The first 10 rows are patterns. Each new row is the sum of 3 different patterns, raised or lowered, with some noise. Before adding, each is slid sideways (what falls off one end comes back at the other) and multiplied by a number that may be negative. Names go in the order of the patterns.
In the rows, 128 means zero.
Known rows, each followed by the names of its patterns:
[140 102 158 122 136 106 137 115 156 135 129 132 145 143 157 148 139  97
 134 129 110  97 105 142 129 109 128 129 133 115] : Z_822
[153 110 100 125 107 154 110 144 157 113 119 141  98 143 122 158 117 102
 156 156 146 144 112 141 134 109 135 126 122 124] : Z_70
[127 124  98 114  99 140 139  98 140 150 142 103 100 141 120 113 126 144
 126 148 114 109 119  99 102 151 115 107 148 155] : Z_667
[135  98 157 119 115 145 106 114 156 111 141 102 109 159 103 124 150 107
 103 101 124 125 118 143 137 102 145 132 117 152] : Z_746
[102 156 145 126 134 154 129 113 132 147 121 121 145 105 155 120 146 145
 102 101  97 150 125 155 151 118 118 125 110 102] : Z_920
[113 123 132 156 107 157 101 150 147 158 138 110 155 105 134 119 111 134
 153 141 104 151 101 130 108 126  98 116 114 145] : Z_334
[108 123 121 133 112 152 104 107 105 103 149 103 102 129 131 121 105 149
 109 138 156 143 132 113 150 128 133 111 125 104] : Z_895
[155 104 119 109 122 103 146 131 114 131 106  97 130 112 127 139 103 133
 105 156 117 151 151 134 131 134 133 110 100 102] : Z_307
[123  98 130 136 155 156 158 130 150 154 132 115 142 145 159 124 123 117
 107 107 147 100 154 149 151 141 109 148 153 155] : Z_973
[103 116 149 135 130 135 138 120 110 114 120 141 151 116 156 134 109 146
 132 139 105 138 126 124 150 110 126 134 111 147] : Z_45

New rows. What belongs after each?
[101 148 161 166 128 148 177 142 121 129 187 135 168 164 143 109 165 106
 141 107 173 134 133 103 159 120 135 134 149 113] : Z_822 Z_920 Z_973
[ 70 106 111 137 108  88 131 141 144  93  82 157  88  99 101 121 105 124
 154 111  56 130  97 128  87 147 102 134  79 102] : Z_70 Z_746 Z_334
[108 130 139 103 100 163 132 165  78 122 103 133 170 131 130 135 169 155
 137 140 130 163 112 139 162 133 170 107 153 113] : Z_822 Z_334 Z_307
[100 139  94 183 123  82 120 156 142 121 142 123 110 128  90 107  94 125
 142 158 125 136 114 142 129 167 129 117 141 158] : Z_667 Z_334 Z_895
[112  57 130 136 128 147 149  94 126 109  81 149 105  88 142  95  73 136
  80  72 152  56 113 107  97 147  86 100 154  93] : Z_746 Z_307 Z_973
[116  90 123  69  98  63 111  84  79  85  97  86 138  75  82 108 120 151
  86  85 100 103 134  82 121  84 115  66  94  92] : Z_822 Z_895 Z_973
[140 126 165 141 144 150 107 189 119 129 113 138 109 104 113  99 125  99
 132 118 131  97 120 163  69 139 129 147  83 120] : Z_822 Z_895 Z_45
[176 117 128 163 133 164 174 203 154 135 172 140 153 136 170 194 120 192
 173 118 128 150 169 125 156 178 162 179 153 156] : Z_920 Z_895 Z_45
[156  78  95 118 104 123 135  71 134 118 174  96 131  98 118 123 128 111
 135 128 182 144 111  67 135 127 111 118 132 135] : Z_822 Z_973 Z_45
[148 146 164 114 141 143 169 152 151  92 153 117 157 135  97 168 132  93
 158 146 160 142 134 133 137 151 157 131 161 144] : Z_822 Z_746 Z_307
[122 132 110 130 114 102 127 135 132 169 119 158 166 174  92 146  88 157
 193 174 168 110 198 127 145 118 111 170 188 139] : Z_334 Z_973 Z_45
[117 166 152 112  77  77 112 135 132 141 109 104 125 111  93  78 142 145
  84 119 142 133 120  97 167  94 154 157 137 177] : Z_920 Z_895 Z_307
[126 176 123 159 123 106 146 132 126 175 121 134 127 212 122 182 156 154
 124 140 168  84 146 178 159 131 148 190 123 144] : Z_667 Z_920 Z_334
[ 83  90 108 109  81 104  93  79  97  86 156  87 107 120 127 103 139  70
  97  91 129 111  59 101  99 105 117 102 110  67] : Z_667 Z_920 Z_973
[186 129 223 164 151 174 138 127 143 120 157 171 181 138 105 104 159 128
 106 215 140 136 150 160 128 121 193 154 149 160] : Z_746 Z_920 Z_334
[ 96 170 136 133 131 157 163  99 168 108 127 160 110 167 138 137 170 124
 136 128 148 100  97 120 120 140 146 127 144 164] : Z_920 Z_895 Z_45
[107 145 118 157 100 150 119 112 111 108 161 109 141 108 160 170 116 143
 141  95 101 137 126 103 154 123 103 101  94 154] : Z_895 Z_307 Z_973
[111 187 153 156 100 116 160 106  91 133 141 158 128 119 117 122 110 121
 134  90 137 177 128 159  87 159 132 106 178 165] : Z_746 Z_920 Z_973
[187 151 174 146 129 210 187 132 200 145 182 138 151 190 122 145 113 153
 182 172 154 177 115 165 145 155 137 153 163 141] : Z_822 Z_70 Z_45
[132 134 115 127 124 143 147 131 138 188 117 162 171 132 113 129 133 143
 138 158 137 131 157 104 127 114 173 143 125 143] : Z_667 Z_307 Z_45
[128 164 126 133 111 119 155 104 105  98 103 127 126 126  82 127 145 133
 114 104 146 127 139 134 172 119 191 109  98 118] : Z_920 Z_895 Z_973
[117 147 103 142 125 157  76 126  84  88 152  97 147 156 112 154 155  84
 175 111 186 123 112 146 163 172 140 133 173 120] : Z_70 Z_746 Z_307
[102 130 127 110  70  88 167 117 117 115 138  97 113 123 129 149  97 115
 123 162 139 149 121 123  82 126 137 159 172 177] : Z_822 Z_920 Z_307
[126 141 127  99 131 111 110 120 117 130 108 123  97  90  84  86 165 100
  81 133 119  91 117 119 111 129 128 157 131 146] : Z_920 Z_895 Z_307
[118 135  84 121 128 115  80  88  80  90 112 154 117 127 106 159 138  89
  96 116 124 133 114 152  84 141 114  97  88 119] : Z_822 Z_667 Z_45
[123 157 147 191 156 165 162 135 134 169 106 162 148 134 139 145 118 209
 181 188 121 143 164 147 195 118 106 148 154 174] : Z_70 Z_973 Z_45
[126 155 117 122 109 129 123 131  92 149 140 150 130 134 127 130 125 142
 158 146 149 134 153  98 119 159 118 114 118 128] : Z_667 Z_746 Z_334
[ 98 132 115 132 130 136 134 123  97 157 115  91 123 154 142 140 117 127
 119 101 121 135 105 153 117 168 106 149 131 118] : Z_70 Z_667 Z_334
[124 135  85 122 118 127 100  64 133 145 100 104 123 149 126 104  99  95
  98 108 114 123  73 171 148 103  89  82  95  77] : Z_822 Z_667 Z_45
[155 133 118 135  85 112  86 122 108  78 127 115 132 122 141 165 117 132
 159 135  92 133 135 114 124 102 170 105 110 102] : Z_822 Z_920 Z_973
[ 90 116 153 131  94 103  93  84 102  77 120  64  81  77  78  93 100 127
 163 149 113 121 152  79 113 135  86 147  82 103] : Z_70 Z_307 Z_973
[100 109 106 129 114 118 112 135 145 124  92 126 116 151 142 153  91 140
 135 126 147 162 129 140 131 107 138  95 126  89] : Z_895 Z_307 Z_973
[152 130 121 115 132  79  99 101 148 102 122 117 153 119 123 128 126 121
 108 120 115 129 122 135 145  76 126  83 139 109] : Z_822 Z_920 Z_334
[ 99 116  86  97 136 142 160  75 132  55 114  95 133 132  71 103  98 102
 111 131 148  94 181 114 106 134 131 141  86 122] : Z_920 Z_334 Z_45
[125 154  90  98 111 150 107 134 134 162 140  69 141 157 132 102 136 109
 123 149 129  93 145 145 107 104  86  99 155 121] : Z_70 Z_667 Z_920
[130 163 171 131 163 114 136 144 140 152  96 115 108 128 186 113 150 167
 136 188 110 123 191 152 127 160 157 118 154  93] : Z_822 Z_746 Z_45
[202 172 172 120 138 161 144 127 160 151 155 159 205 146 146 172 161 171
 161 176 188 153 164 168 174 205 178 206 162 107] : Z_822 Z_70 Z_307
[147 107  98 157 109 119 141 125  99 134 119 111 129 142 146 138 138 143
  94 165 130 114 145 116 132 145 107 112 133 109] : Z_822 Z_746 Z_307
[157 154  96 168  92 175 116 164 121 127 179 144 141 122  88 140 140 152
 150 151 164 145 169 114 112 137 121 169 118 153] : Z_822 Z_70 Z_920
[105 162 167 152 144 110  91 134 119 117  99 153 174 138 119 150 126 145
 162 160 173 129 187 129 148  99 131 173 128 108] : Z_667 Z_334 Z_973
[152 156 110 180 119 125 122 136 162 148 113 151 158 131 120 161  82 121
 100 120 118 121 166 112 136 141 116 134 122 138] : Z_667 Z_334 Z_973
[151 184 168 115 153 194 155 182 129 142 141  95 156 179  92 174 125 181
 125 160 201 131 134 121  93 142 119 181 195 159] : Z_70 Z_920 Z_973
[ 67  99 138  90 103  85 107 139 106 115 132  89 107  78 107  86 104 130
 127  74 126 138 135 139 122  78 111  73  90 135] : Z_746 Z_307 Z_973
[139 123  85 137 100 153 144 120 141  84  59 111 118  99 120 115 139  65
  93 116  63 152  71  81  91 120 112 123 173  64] : Z_746 Z_920 Z_895
[112 108 127 152 100 120 122 100 177 120 105 126 138 104 112 122  87 154
 140 120 149 103 160 106 128 116 128 100 128  98] : Z_822 Z_746 Z_895
[132 109 103 110 107 108 125  73  78 106  97 109 144  84 152 155  96 117
 124  95 123  90 144 129 104 125 114  76 142 112] : Z_822 Z_667 Z_746
[114 133 120  92 127 129  92 131  84 109 129 127 143 151 171  81 131 103
  81  86 110 119 149 150 148  98  80 128  88  63] : Z_667 Z_920 Z_895
[133 132 107 104 109 125 116 146  89 130 107  84 179 122 157 141 120 112
  92 122 139  88 117 180 114  77  80 117  98 108] : Z_746 Z_920 Z_307
[133 122 127 151 117 115  91 118 113 152 151 106 134 128 127 103 124 141
 132 145 133 137 125 134 111  97 116 109 110 143] : Z_667 Z_920 Z_45
[103  91  86 137 125 124 112 121 103 119 102 116  91  94 130 112 151  66
 119  91 108 128 154 111 145 124 109  63 100 125] : Z_920 Z_307 Z_973
[161  93 127 142 142 146 112 147  99 111 120  91  61  63 145 154 126 108
 148  81  69 104  99 121  90 122  96 136  87 120] : Z_920 Z_895 Z_973
[121 123 155 129 125 112 135 142  95  86 137 135 113 121 138 156  85 140
 139 140 150 139 110  95 116 123 145 195  97 125] : Z_667 Z_920 Z_307
[103 174 129 162 126 114 141 146 146 148 102 114 164 153 171 168 128 156
 112 162 151 119 150 177 158  93 115 118  86 122] : Z_667 Z_895 Z_973
[179 119 141 105 151 162 158 151 127 167 175 128 116 129 123 159 113 106
 121 130 107 181 138 120 157 143  98 102 131 150] : Z_667 Z_307 Z_973
[122 111 106 167 140 100 127 107 119 107 107 143 107 112 168 104 104 124
  73  86 122 111 131  96 117 156 128  90  96 119] : Z_667 Z_746 Z_920
[106  73  90 139  41 136  97  97 122 125  78 130 112  82  33  91 123 109
 124 127  84  53 131  85 107 108 147 140  80 130] : Z_667 Z_746 Z_307
[ 48 148  71 112  84  75  32  37  82 120  80 111 140 125 159  69 109 148
 124  75 147  86  74 150  51 111 148 100 118  86] : Z_822 Z_746 Z_307
[113  73 120  50  69 109 126 104 102  67 109  70  59 105 120  62 114  85
  59  87  63  90  66 100  30  85  88  71  95  77] : Z_667 Z_920 Z_307
[126  75  60 112 101  59 156 108 115 104  87  94 110  76 128  91  95 108
 138  39 112  82  96  76  70 144  80 122  97 110] : Z_667 Z_746 Z_334
[107 129 156 147 140 154 126 106 164 127 187 126 151 124 154 141 141 148
 149 142 164 128 148 158 138 116 129 156 122 101] : Z_822 Z_973 Z_45
[184 220 143 178 166 235 213 189 155 172 188 129 189 180 166 179 200 144
 138 161 130 217 127 184 173 169 144 197 136 165] : Z_70 Z_334 Z_45
[132 101 112 140  97 120 122 100 128  71 116 113  59 150 119  95 149 119
 120 127  93  98 123 106 135  98 107 124  77  87] : Z_70 Z_746 Z_45
[144 112 173 139 155 132 151 155 181 179 145 169 133 137 182 152 158 171
 154 134 164 161 175 203 162 160 152 168 169 180] : Z_667 Z_920 Z_307
[102 125 132  53 150 120 129  88 105  62  95  89 100  79 104 120  49 116
 105  69 108 125  75 102 140  77 141  78 141 130] : Z_746 Z_920 Z_334
[141 111 160 143  91 151 147 140 140 119 134 131 100 143 150  97 142 154
  84 125 142 123 163 102 161 150  97 130 127  94] : Z_70 Z_746 Z_45
[109 143  92 104 113 154 162 119 145 115 121 103 147  82 118 142 144 143
 119 116 152 127 123 159 148 113 136 106  77  86] : Z_895 Z_307 Z_973
[122 136 136  88 149 133  95  95 118  86 124 114 137 138 148  82 108 121
  73  91 127  90 121  97 140  93 124 131  85 125] : Z_822 Z_667 Z_45
[152 167 146 143 120 160 164 144 161 150 176 151 174 107 133 195 136 214
 120 164 159 175 172 180 151 172 160 153 108 176] : Z_920 Z_334 Z_45
